All groups share one centre, and each spreads out both ways along 10 directions, with some noise.
Known rows, each followed by its group:
[-23  -2  -4   3  26  -6   2   0  -2   8 -13  -5  -4  -5  -5   3  -2   4] -> K698
[ -1   9   2   4   6   4  -1  -8 -13 -10  -1   9  -6   2   3   7  -4   4] -> K988
[ -8  -4   4  -8   1  22   1  21 -26 -18  12  31  -1  -7  -4  18   4   1] -> K859
[  2   8  -1   7   7 -11  11 -23  14   5 -13 -20  -9  10   2   1  -4  -1] -> K859
[ -8  11   2  12 -11  19  -5  35 -24  -2  -2  19 -16   8   0   0   9  -9] -> K859
[ 2  3 -9 -4  5  0  1 12  7  3 19 -8  6 -7 18  0 -5 -9] -> K181
[  7  -1   1   1 -17   0  -3   4   2 -10  -7   3   7   0 -11   7   6  -3] -> K848
[ -8 -11  -7   5   7  -5  -8  -2   8   9   7 -17   8  -9  10   7   3 -13] -> K181
[  7   4 -11  -2 -10   0 -11 -19   1  13  -7  12   2  11 -15   5   6   0] -> K988
[ -7  22  -4   2 -19  -4  10  14  12   0  -7  12   7   7  -6 -13   4 -17] -> K848
[-11   0  -4  12  -1  -3  -5 -10 -13  -2 -11  15   6  -5   0  13   3  -3] -> K681
[ -5   9  -6  17 -20  -1   7   9  -2  -4   0  -3   4  -3   5  -5   6 -11] -> K698
[-17  14 -20   2  21 -11 -36  -1  -1   6  13  -4  18 -21   3  -8  -7  -5] -> K181
[  6  -7  -5   0  10   1   7 -13   3   4 -25   2 -19   6  -9  25   3   4] -> K698
[-15  30   8   4  13  10  36  20  -8 -23 -15 -12 -26  11 -14  -3  -3   9] -> K848
[  6   8 -28  13   1 -20  -9  -9   9  20   4  -9  17  -2  14  -3  -7  -5] -> K681
[ -9  12 -22   9  18 -15   9  -1   5  13  -8  -9   3   1   0  -1  -7   3] -> K681
[  6 -13  -4  -9  -2  11   3   4   9  -7  10 -18 -10 -16  -5   9   7   2] -> K81
[-12 -26   4 -16  27  -9   8 -24  11  21 -16  -1  -4   7 -27   3   1  18] -> K139
[  5  10  -1 -21  17   2  19  12  19  -1   6 -14 -14  11 -17 -10  -7  13] -> K698
[ 19  24 -15  -3 -37   0  11   5   6 -10 -10  25   1   5 -28 -13   5   7] -> K698
[-15   1  -2   0  -2  -4  -3  22   3  -3  -9  -5   7   1 -29  -7   8   1] -> K988
[-13  23   7   0 -11  13  -8  -3 -10 -17  18   6  -2 -12  -3 -23   2  -1] -> K81
[  4  -3   3   2  19 -14  -8   4  10  -4  -8 -12  -2 -12  14   0 -11   4] -> K988
[-10   2   3   6  20   5  21  -4   4   4  -8 -25 -26   8   2   5   1   2] -> K81
[ -9   7   1   4   3  -3   0  24  -1 -11  -4  -5   3  -2 -11  -4   0   0] -> K81
[  1   0   4  -9   5  -5  16 -28  16  33   4   2   1  22  27  -7  -6 -13] -> K181
[ -3   6  -3  14 -11  -9   3  -3  10   1 -10 -11   5   1   3   0   4 -13] -> K859
[ 37 -12  -7   3 -13  15 -21  -5 -11 -13  36 -13   1  -6  16  22   0   1] -> K988
[  0   0   8  15 -14   5   7   2 -14 -23  -5   3  -2   0  -4  15   6  -3] -> K859
[ -6   8  -1   9 -14  10  32 -16  -7  -6   0   9 -11   7  -3   1   6   0] -> K698
[ 10  -5  -6  -7  -9  -2  -8   9   8  -2   5  21   7   2 -14   0   2  -2] -> K848
[ -7  -2  10  -7  -1  -3 -15 -19  -7   0  20  17  22   4   0 -13  -4   0] -> K139
[-5  6  0 -5  2  2  1 -5  3  3 -7  9 -4  2  0  3  2 -7] -> K681
[  3   6 -21  17  -2  -6 -12   4   3   6  -3 -11   0 -13  13  10   2 -13] -> K181
[  6  14  -4   2  13  -4  -6  -5  -1   2  -9  -7 -14   9  -7  -5  -7  10] -> K698
[ -9   2   7   5   2  -9 -17  -1  -2   0  -3 -12  12   1  -5 -11  -2  -1] -> K848
[ -7  -2  -7   2  19  -1   2  20  -1  -5   9 -26  -5 -11  -4  -6  -3  12] -> K698
[ -1  -8 -15 -10  -4 -12 -23  -2  12  13   1  12  29 -16  -1   3   0  -9] -> K848
[  7  -6   5   1 -21   4   6 -11   7   1  -1   2   2  14 -10   9  11 -10] -> K988
[-14  -2  -1  -4   9  -9 -14  18   2  -2  13  -3  22 -14   5  -9  -4  -7] -> K988
[  3  21   9 -14   3   1   4  -7  17   1  -5  -6  -6  23 -13  -9  -3  -5] -> K139
[  2   6  -3 -20  18   4   9   4   4  -6  -2   7  -9   3 -20   6  -5  14] -> K139
[ -4 -12   4 -15 -20  10  21 -25  15  14  10   8   8  23 -14  10  15 -17] -> K988
[ -4  28 -12   7  12   3  19 -12  -6  -6  -4   9 -12  -1  16  10  -9  -4] -> K859
[ -4  -7  -2  -5   7  -6 -14   6  -1  -1  11   3  14  -8  -7  -7  -3   7] -> K139
[  1  25 -11   1  -5   6 -11   9   3 -27  19  -8   1  -9 -19  -1   2  -3] -> K181
[  0   4  14   3 -22   6  19  13   3 -18  -1   0   0  12 -14   1   9 -10] -> K988
[-12  18  -2   8  -8   8   6  16 -15 -23 -11  19  -6 -10 -12   4   5   1] -> K81
[ 23 -23  16  11 -22   3 -21  -6  -7 -16  11   0   2  10 -10   9   7   3] -> K848
[ -9  10  11  13  -5  -8  -2  12  -7 -10  -1   3  14  15   0  -6  -2 -10] -> K81
[-23  -3   9 -13  -4   7  14   6   1  -1  10  23  15   4  -3   0   6 -16] -> K859
[ 17  -6   8   5  -8   5 -13   0 -16 -16   3   4   0   1  -2   9  -1   9] -> K181
[ -6   2  27 -15   1  19 -13  21   6  -9   8  -9 -16  -2   6  -9   5 -15] -> K681
[  3   2   4  -2  -6  -6   6  18  14  -3   6 -15   3   8 -15 -20   0   3] -> K139
[ -3   1  12  -9  19   6 -22  -3  -5   0   0  -4 -11   0  -2  -5  -4   6] -> K681
[-11  25   3 -16   4   4 -18   2  -7  -5   0  37   6  -4  -5 -11  -5  -3] -> K681
[  9   0  -4  -2  -3  -4   7 -12  16  15 -17  -5 -11  15 -10   2   3  -3] -> K859
[  3  -6  -2   7   4  -4 -26   1  -3   0  -1  -2  10  -7  12  15  -1 -11] -> K698
[  5  -3  -7  -1   2 -11   0 -25  22  30 -12 -12  -4  14   2  -2   2  -9] -> K859
[ -3   9  30   4   5 -27  -6   3  -6  -4   5  17  42  54   0  -8 -17 -10] -> K81
[ -8  13  10   6   1  -7  -5   4  -5  -5  -3   3  10  15  -5 -11  -4  -3] -> K81
[ -7  -2   1  -1  18  -4   3   5   6   7  -8   7 -17  15 -20  -8  -1   7] -> K848
[-22  17  -5   9  -7   4  -4  11 -16  -8 -26  34   0 -14  -2  10   7 -14] -> K681
[ -2 -12   3  -8   8   6  12 -23  -3   0 -17  19  -8   6  -7  31   4  -1] -> K698
[  2   5   0   7   6  -6 -18  12   5  -1  -3 -26   0   0   1  -2  -1  -5] -> K139
[ -1  15 -25  -5  12   4   0   0   3   7  -1   8  -8 -18   8   6  -4   0] -> K81
[  6  11  -9  13 -22   5   6   9   2  -6  11   0   4  -3  24   8   4 -23] -> K139
[ 11 -16   5 -12  -7  -7 -10  21  12   4  15  -7  22  -2   6  -9  -2  -3] -> K181
[ -2  24  15  19 -16   5   1   3 -13 -18   9  -5  -2  17   8 -14  -1  -9] -> K81
[-16  -1   0  17  23   0  10   3  -8   0 -19 -21 -23  -1   1  11   1   3] -> K81
[-13  20 -19   0  -8  -2  23   6  18  14   0  10   5  -2  19   0   2 -28] -> K848
[ 46  26  10  21 -31  25  -9 -38 -25 -41  20   0 -28  22   2  18   0   5] -> K181
[  3  17   4 -12  -2 -11 -30   4   1 -11   0 -25  29 -10 -13 -18  -9  11] -> K848
[ 12  -7  -6 -13  -2   4   8  -2  10  -3 -13   8  -6  -1 -18  23   6   3] -> K139
[  9   5  -7  -6  -3  -4 -15   5   2  -3   7   8  12  -5  -4  -2  -3   1] -> K698
[ -3  -8  -1   7   6  -3   5  12   4   1  -9   2 -14   8 -13   2   4   0] -> K848
[  9   6 -10   9  -4  -2 -17   4  -8  -5  -5   5   1  -8   0   8  -1   1] -> K139
[  3  24 -10  -1  20 -21 -21   5   9   7 -22   3  -1  -5  -3 -20 -17  13] -> K988
[ 17  -1  11   8  -9  -4 -17 -11  11   4  -2 -15  -2  19  13   9   2 -19] -> K698
[  2   4   2  -8 -15  13  -2  -5   2 -11  12   3  -4 -10  -9  -6   7  -1] -> K81
[ 18   5   0   0  -6   5  -9  13  -6 -24  17  -6   2  -5  -2   3  -4   7] -> K859
[ 15  23  -5 -22  12   1  11  21   9 -18  32  -6   6   8 -16 -19 -17  19] -> K681
[-20  15  -4   9 -10  -6  22   3   5   4 -16  -2  -3   7 -21 -23   5   3] -> K698
[  2  19 -17   1 -17 -10   9 -10   8   6 -16  27  12   8 -12  -1   1  -6] -> K681
[ -8   0  -1  -1  -6  -7  -3  -6  10   5  -3 -18  19  -6   7   2   4 -14] -> K848
[ -3  12  -5 -15  -3  20  29  25   1 -16  24   2  -5   6 -12   6   4  -3] -> K988
[-20 -29   9 -13   5  -5  -7  12   9  -3  15  -5  31 -14  -7   4   6  -9] -> K988
[ 18   2  -9   0   1  -5  10 -28   2   4  10  -2   4  15  -1   7  -7   8] -> K681
[  0   1  11 -10  -9  14  28   2   3 -20  15   7  -1   8  -2  11   4  -8] -> K859
[  1   1 -11 -12   2 -14   9 -18  28  18 -20   1   3   6 -14   2   1  -3] -> K859
[-16 -19  22 -13 -10   5 -16  17  14   1 -10   0   5  -7 -11  -2  16 -20] -> K681
[ 11  11  -2  -4 -11  -9  -7  -1   6   7 -16  14   3  11 -13 -10  -2   5] -> K181
[ -2   0  -2 -19  15   8  22   3   7   1 -12  11 -17   8 -22  11   1   9] -> K859
[ -2  -1  -4   5   9  -2 -15   6  -2  -2   1 -11   3  -8   5   7  -2  -2] -> K139
[ 11   0  14   0  -6   0 -20 -10  -2  -5  29  -5  11  12   8 -15  -5  -3] -> K848
[-25 -10   1  -2   0   3   0   2  -4   0 -18  25   7 -14  -3  18  11 -14] -> K681
[-15  -8  -2 -13  21  -5 -16  19   3  -4  11  -5  16 -15 -13  -4  -3   6] -> K181
[  5 -18   8 -12 -14   3   1 -24  18   7  -2  -6  -1   4 -18   0  12  -1] -> K81
[ -4  15   5   9  -2  -8 -13  -6   7   6 -16 -11   1  13  -4  -6   1 -11] -> K139
[  4 -11  15   0 -25   4  27  21  14 -18   0 -13  -3  13 -23  -3  13  -4] -> K139
[ 6  6 -7 -8 10  9  2 -7  0 -8 18  2 -4 -3  3 11 -4  1] -> K181
[ -3  -4 -11  -5  16  22 -20 -12 -25  11  46 -15   2  11  -7   7   2   7] -> K988
[ -8  10  -4  -9  10  -8 -14 -53   9  23  -6  17   7  14  -7  -4  -3  -5] -> K181

New rows, each followed by its group:
[ 17  -3  10   7  16  -2 -19   3   3  -4 -11 -26 -18  14   6  19  -4  -3] -> K698
[-10  28   0 -12   5   5   4  15  -5 -18  18  -9  17 -11   9  -8 -10  -3] -> K848
[  1   3   1   4 -14   0  -8   0   0  -4  16  -2  17  -3  13   0   1 -15] -> K848
[ -4  14  12   7  -6 -12  -3  16   6 -19   4   1  15  -8  20 -16  -8 -13] -> K988
[ -6   3   6  -6  -5   1  -6   3  -1  -6   8   4  11   7 -17  -8   2  -1] -> K988
[-26  17 -10  15  -3  -1  19  23   0  -5 -13  -5   2 -11  11   5   5 -20] -> K848
[  6  -4 -19  15   3  -8 -18  12   2  11  -1  -1  -3  -8   9   6   0  -6] -> K848
[-32 -13   9  -4  21   1   3  10  -8  -6  27 -11  18 -15   5  -7  -2  -1] -> K698
[-13  29 -13 -10  -3   6  17  19   5  -4  -7  31  -2  -7   0   0  -1 -14] -> K681
[  9   7   4  -1   2  -2 -21   0  -2  -5  10  -1   7   4   5  -3  -6  -3] -> K698
[  0   9   7  24 -28   4   0  -2 -19 -15  20  10  11   4  18  -7   3 -12] -> K139
[ -3  -8   9  -4   1  -6 -19  -8   4   4  10  -3  17   5   3  -3  -1  -9] -> K698
[-10  16   7  18  -9   3  -3 -39 -10  -1  -2   8  -2  15   6   3   4 -14] -> K181
[ 15  -4   6   2  -1  -5   2 -23   0 -10 -26  20 -10  -3   3  20  -3   6] -> K988
[ -9  10   8 -13  -3  13  -4   9   0  -7   3  20  -4  -6   6   1   2 -15] -> K681
[  4 -13   6 -11  10   2 -35 -36 -12   1  12  14  18  -6   9  22  -4  -4] -> K139
[-12   7  12 -17  24   1 -38   2  -3 -10   6 -10  17  -6  -2  12  -6 -10] -> K139
[  5  13 -21   1   3 -11  29 -24   1   2  15   9  16  13  -1   5 -10   7] -> K681
[ -5  -6   6   8 -12 -13  -4  11   6   9 -23   0   9   7  -8  -8   5  -5] -> K181
[ -4  25 -18   7 -19   2   4  14  -3  -2 -11  20   3  -1  -9   1   6 -12] -> K988
[-21  15  -2   1  14   3  14  10  -8  -9 -12   6  -4  -5  -6   6  -1   1] -> K848
[ 34   7 -15   3 -31  -1 -19   1  11   4   2  -6   3  10 -13  -2   6  -2] -> K988
[  8  -4  -9 -20   4  -1  17  -7  21  10   4   5  -2   5  -9   2  -2   2] -> K139
[-12  20  19   9   9   3 -47  11 -12 -20  17 -28  19  -4  25   5  -5 -28] -> K139
[  4   8 -14  -9   3  -3 -13  15   5  -6 -11   9   5 -12 -14  10  -1   1] -> K139
[  6   8 -20   1 -13   4   3   3  13   5 -14  -4 -15 -16  -7   2   9  -4] -> K81
[-25   6   0   5  20 -10 -11   1 -11   3  -1  -6   8  -6 -16 -26  -5  17] -> K698
[  1  13  -4   1 -13   0   4   4   6  -3   3   2   6   1   5  -2   1 -13] -> K848
[  1  14  -4   2 -13   0  19  12  10  -2   2   1  -3   8  -2 -10   2  -6] -> K139
[  7   6 -12  14  -1 -11 -46   3 -14   2 -23  10   3 -14  -7   0  -2   7] -> K681
[ 18  -3 -24   8 -19  -3 -19   1   4  13 -13  -3   2   1 -18  11  10  -3] -> K988
[-13  11   1  18 -16   1  28  -4  -7  -1   8  14  -1   9  10 -13   2  -8] -> K139
[  0   9  -2 -15   5 -14  -2   1  16   0 -14  19  10  -6  -7  -8  -8   2] -> K988
[  6  28   3 -23  -1   6 -24   6   0  -8   4  31   2   1 -12 -19  -8   4] -> K681
[ -3  -1  -3  11  -8  -6 -16   7  -7 -14   6   2  20 -15   4   5   1  -7] -> K859
[ -8   4  -1  -7   7   5  17  -7  -4 -12  -5  18  -2  -2  -7  16   0   3] -> K859
[ 16  27  -6  -3 -33  23  11   1  -8 -10  17  14  -7  30 -26  -1  10  -3] -> K988
[-17 -13  11   5  -6   3  22   8   7  -1   6  15  -4  15  -6   3  11 -19] -> K848
[-16  -6  14 -14  12  -3  30 -16  16   1  -8  11  -1   6   4   6  -1  -8] -> K988
[ -4   7  -4  13  -4 -17 -21  10  -3   5 -34   6   4   1 -22  -9   2   7] -> K181
[  3 -23   0  19 -19  -6   2   8   1   3  17 -18  11  -4  11  -7   8  -6] -> K139
[  2  14  -6  -2  -7  -2   2  16  17   2   5  -1   8   3  12   1  -1 -23] -> K698
[ -3  12  -5  -3 -28   0  17   1   1  -4  14  38  19   3  -4 -16   2  -7] -> K139
[  9 -11  -7 -13  -6   3  21 -32  10  13  -5  26  -3   8  -6  16   4  -1] -> K139
[-25  10  -2   4  18  -9 -25 -11 -12   7 -16  13  12  -5  -1   1  -3  -5] -> K139
[  3  10   2   5  20  -9 -49 -25  -9   8  -7 -11   3   3   6   2 -10   2] -> K139
[ -7   7   0  -1  28   1   9   7  -2  -3   0 -21 -18   4  -8  -6  -8  16] -> K698
[ 21   8   1  -9 -20   5  32   5  25  -3   3 -17 -15  21 -21 -14   5   5] -> K698
[ -4   2  -6  -7   9  -1  12 -13  -1 -19  14  12  15 -19   8  19  -6  -2] -> K859
[ 13  20 -15  11 -15  -4 -29  -1   1  -8   5  -1   7  -6  -6  -5   0  -6] -> K181
[ -4  -3  10   1  15   3  -1  -6 -11 -13   9   1  -1  -5  12   8  -7   3] -> K988
[ 10  20   7 -28  18  -9 -20  16  30   6   9  -6   9  19  -1 -13 -14 -13] -> K698
[ 12  -5   3 -24  16  12   3 -30  -1   1  22  13  -3   9  -1  13  -7  10] -> K988
[  6  -6   9   6  -3   0 -13   5 -15 -10   8   2   8  -1   9   3  -3   3] -> K181
[ -9  29  -6  24  -2   4   9  17 -10 -12 -16 -10 -24   0   3  -4   1  -3] -> K81
[ -1  -2  -5  -7   9   1 -23   4   8  12   0  -1  -2 -13  14   3   0 -12] -> K681
[-20  13  11   0  -2  -6   8  -1   2 -12  -4   9  13   5 -14 -11   0  -4] -> K859
[ -5  -5  -4  -8  -7   3  10  11   7 -11   7 -21  21 -22  11  20   5 -14] -> K848
[-21 -21  -5 -14  18  -3  23  19  14  13  -2  -1   8 -12   7  14   3 -10] -> K181
[  2  14 -12 -20  -5  -3  21  11  20   0  -5  16   5   6 -22  -4   0   0] -> K681
[ -1  23 -20  11 -14   2  16  34  -4 -14   0  16  -2 -12   2  -3   0  -4] -> K139
[  3   2 -21   4   0  -1  12  -3  -1   5  -4  -3  -8 -12 -11  -4   1  17] -> K698
[ 14 -11  -3 -15  31  -5 -25 -14   2   1  31  -6  12 -20  35   7 -20   7] -> K988
[ -2  17 -13  -9   5   2  -1 -19  -4   8  -3  29   1   3  -2   5  -5   0] -> K988
[ 18   6   0  18   9 -26 -26   2   8  -2 -36 -18 -11  -7   5  -9 -12  12] -> K988
[  4  18  -8  -7   1  -9 -19   1   1   4  12  19  22   2   7 -10 -11  -6] -> K81
[ -1   3   7  12 -18  -1 -13 -25 -12  -1   7  10  12   7   6  -6   2  -6] -> K698
[-10   7 -11  14   8  -3  17 -18 -10   2   2   7   4   3  13  13  -4  -4] -> K681
[-12  21  -4   7  15  -9 -31  18 -13  -1  -5   3   6  -3  -9 -22  -9   9] -> K859
[  8  17  -1  -6 -17  -3  -6  -6   3   2   2  23  14   8  -1 -12  -4  -7] -> K181
[  0  -1   2  20   0  -1  13 -12 -11  -8  -2 -10  -5  10   3  13   2   1] -> K681
[ 18  12 -11   9 -18  -9 -12  20   9  -9  -3  -1   6 -10   8  -4  -3  -8] -> K988
[ 10  -2 -10 -11  -6   2  -1  -9   8   4   6  18   5  -1   1  10   0  -5] -> K848
[  9  -6  10 -22   5   7 -24  23   9  -9  -3  -4  -8  -8 -21  -3   2   6] -> K681
[ -4  14   4  19 -21   0  12  -5  -3   1  -9   7  -2  14  15  -2   5 -19] -> K181
[ 16 -24   3  -3 -21  -7  -9  -1   5   9  -7  14  18   0   3  10   5  -5] -> K181
[ -7  14   3  -2   3  -4  -8 -10  -2   0  -1   4   8   5  -3  -9  -4   0] -> K848
[  0  -6  15   4 -19  16   0  -5  -3 -19  11 -17 -11  -5 -10  -5  12  -1] -> K81
[-11  -1  17 -10  -4  12   7  14  -7 -24 -10  19  -4  -1 -25   8   8   2] -> K681
[-11   2  24  -3  17   1  -4  23   3 -17  -8 -12  -4  14  -6  11  -1 -12] -> K698
[  2 -10 -12  -1  15   5 -12  -9   3  -4  20 -19   0 -15   6  20   1  -3] -> K181
[  0   1   6 -16  28  -5  -8   6  -3 -17   0   9   1 -13  -7   0 -14  19] -> K988
[ 10  12   2  14 -25   5   9 -11   3   0  -1  -3  -7  20   4   1   7 -15] -> K988
[  5   6  -8   5 -17   8 -18   4 -12  -6  24   6  16  -3   7   4   3 -10] -> K988
[ -1  -3  -1   6  -8   8  -3  -3 -12  -5  -5   2  -3   8 -20  11   9   2] -> K988
[  6  19 -10 -16  16   9   1 -21  -6  -2   0  26  -8   2   4  17  -9   3] -> K139
[-13  -6   6 -21   8 -15  19   7  29  13 -28  -1  -1  18 -55 -23   6  16] -> K139
[ -5  -3  -1 -28  11  -2 -11 -13   9   5   4  21  19  -1 -13   6  -3   0] -> K139
[-10  22 -16  -5  19  -1   1   6   6   7  -5   3  -4  -5   9   4  -8  -8] -> K139
[  4   6 -15   3   3   6  22  -9  -3   1 -15  18 -19   0   0  20   2   3] -> K139
[ -2  21  -2 -14 -10   0   5  10  12  -2  31  11  20   5   8 -26  -8 -11] -> K139
[ -7  13  -6  14   8  -2   3  15  -8  -8 -17  -7 -14  -3 -13  -2  -1   9] -> K698
[  2   2   5 -26  26 -12 -17 -17  29  26  12 -14  10  18   2 -17 -13  -5] -> K698
[ 21   3 -17 -13   3   1  -9   6  -2 -13 -18  -4  -3 -18 -18  22  -3  19] -> K848
[ 11   2  -5  -2 -17   6   8  -7   0  -7   5  12   0   1  -5   6   3   0] -> K698
[  8 -18  -6   0 -12  -4 -10   9  14   7  -2 -20   7   1 -17   6  11  -5] -> K988
[-10  25  16  16  -9   3   6   0 -12 -17  -8 -12  -5  14  -2 -11   0  -3] -> K848
[ 17  10  -9   4 -13 -11  -5  -7   6 -22   1  -1  15 -12  -2   8  -5   2] -> K859
[ 18   2  10  11 -44  14  24  -3 -11 -24  39  19   8  10  15  -8   4  -7] -> K139
[ 12   4  -1  27 -35   7  16   6 -18 -20  13  12  -1   1  14   0   7  -6] -> K139
[-7  9  1  2  0  0 18 -8  5  4 -3  3 -7 12  0 -3  1 -6] -> K139
[  1 -12  15  -1  14 -18 -14  12  15  -9   5 -21  14 -16  20 -10 -11  -2] -> K988
[-14   2  -4   6 -10  16   0   8 -21  -9  13   9   6   4 -15  12  12  -6] -> K988
[ -7 -10  26  -6   5  11 -23 -16 -26 -26  21  12  18  -1   0  13  -1   1] -> K139
[  9   8  -1   1 -15 -13  -5  11  15   2  -1   0  18  14  -4  -8  -1 -11] -> K81
[ -4  29 -21   1  -5   4  30  14   9  -3 -19   5 -11  -5   4  11   2 -12] -> K848
[ -5  -1  -5  -5  12  -2   5  22   3  -6 -17  14 -13   2 -32   3   2  11] -> K848
[  1   6 -14 -12  -8  -4   5  -9  15  10   0  25  14  -6  10   6  -1 -16] -> K988
[  3  16  19 -26  26  28  13  22  -2 -24  32  -9 -27   3   7  -4 -11   7] -> K681
[  7   9  -5 -14  13  -7  -1 -11  24  19  -3 -17  -5  14  -2  -7  -6  -3] -> K139
[-11  -6  10   6  -3   3  13  -3   4   9 -16  -5 -12  18  -8   4  10  -9] -> K859
[  9  -9  -9  -5  -1 -13  -7  -9  11  14  -8  13  17   6   0  14  -1  -7] -> K81
[ -7   0   0   4  -1  -7   5  -3  -2   3  -5  11   3   6 -15 -15  -1  10] -> K139
[ 11  -3   8   8 -16   9  19 -15   3  -6  -3  -4 -14  16   7  18   7 -11] -> K698
[  5  16  -3  -1 -20   1   0  28  -3 -36  10  15  17 -13 -12   1  -1  -1] -> K859
[ -6  26 -15  -5 -12  -8   7  -3  12  11  -6  19   8   4 -10 -22  -2  -3] -> K698
[ -9  -6   1   9  -8  11  11  -1 -18 -18   0  17   2 -11   3  23   8  -5] -> K698
[  3  16  -1   0   5  -7 -37  21  -5  -7 -11  -1   1  -6 -18 -18  -5  11] -> K681
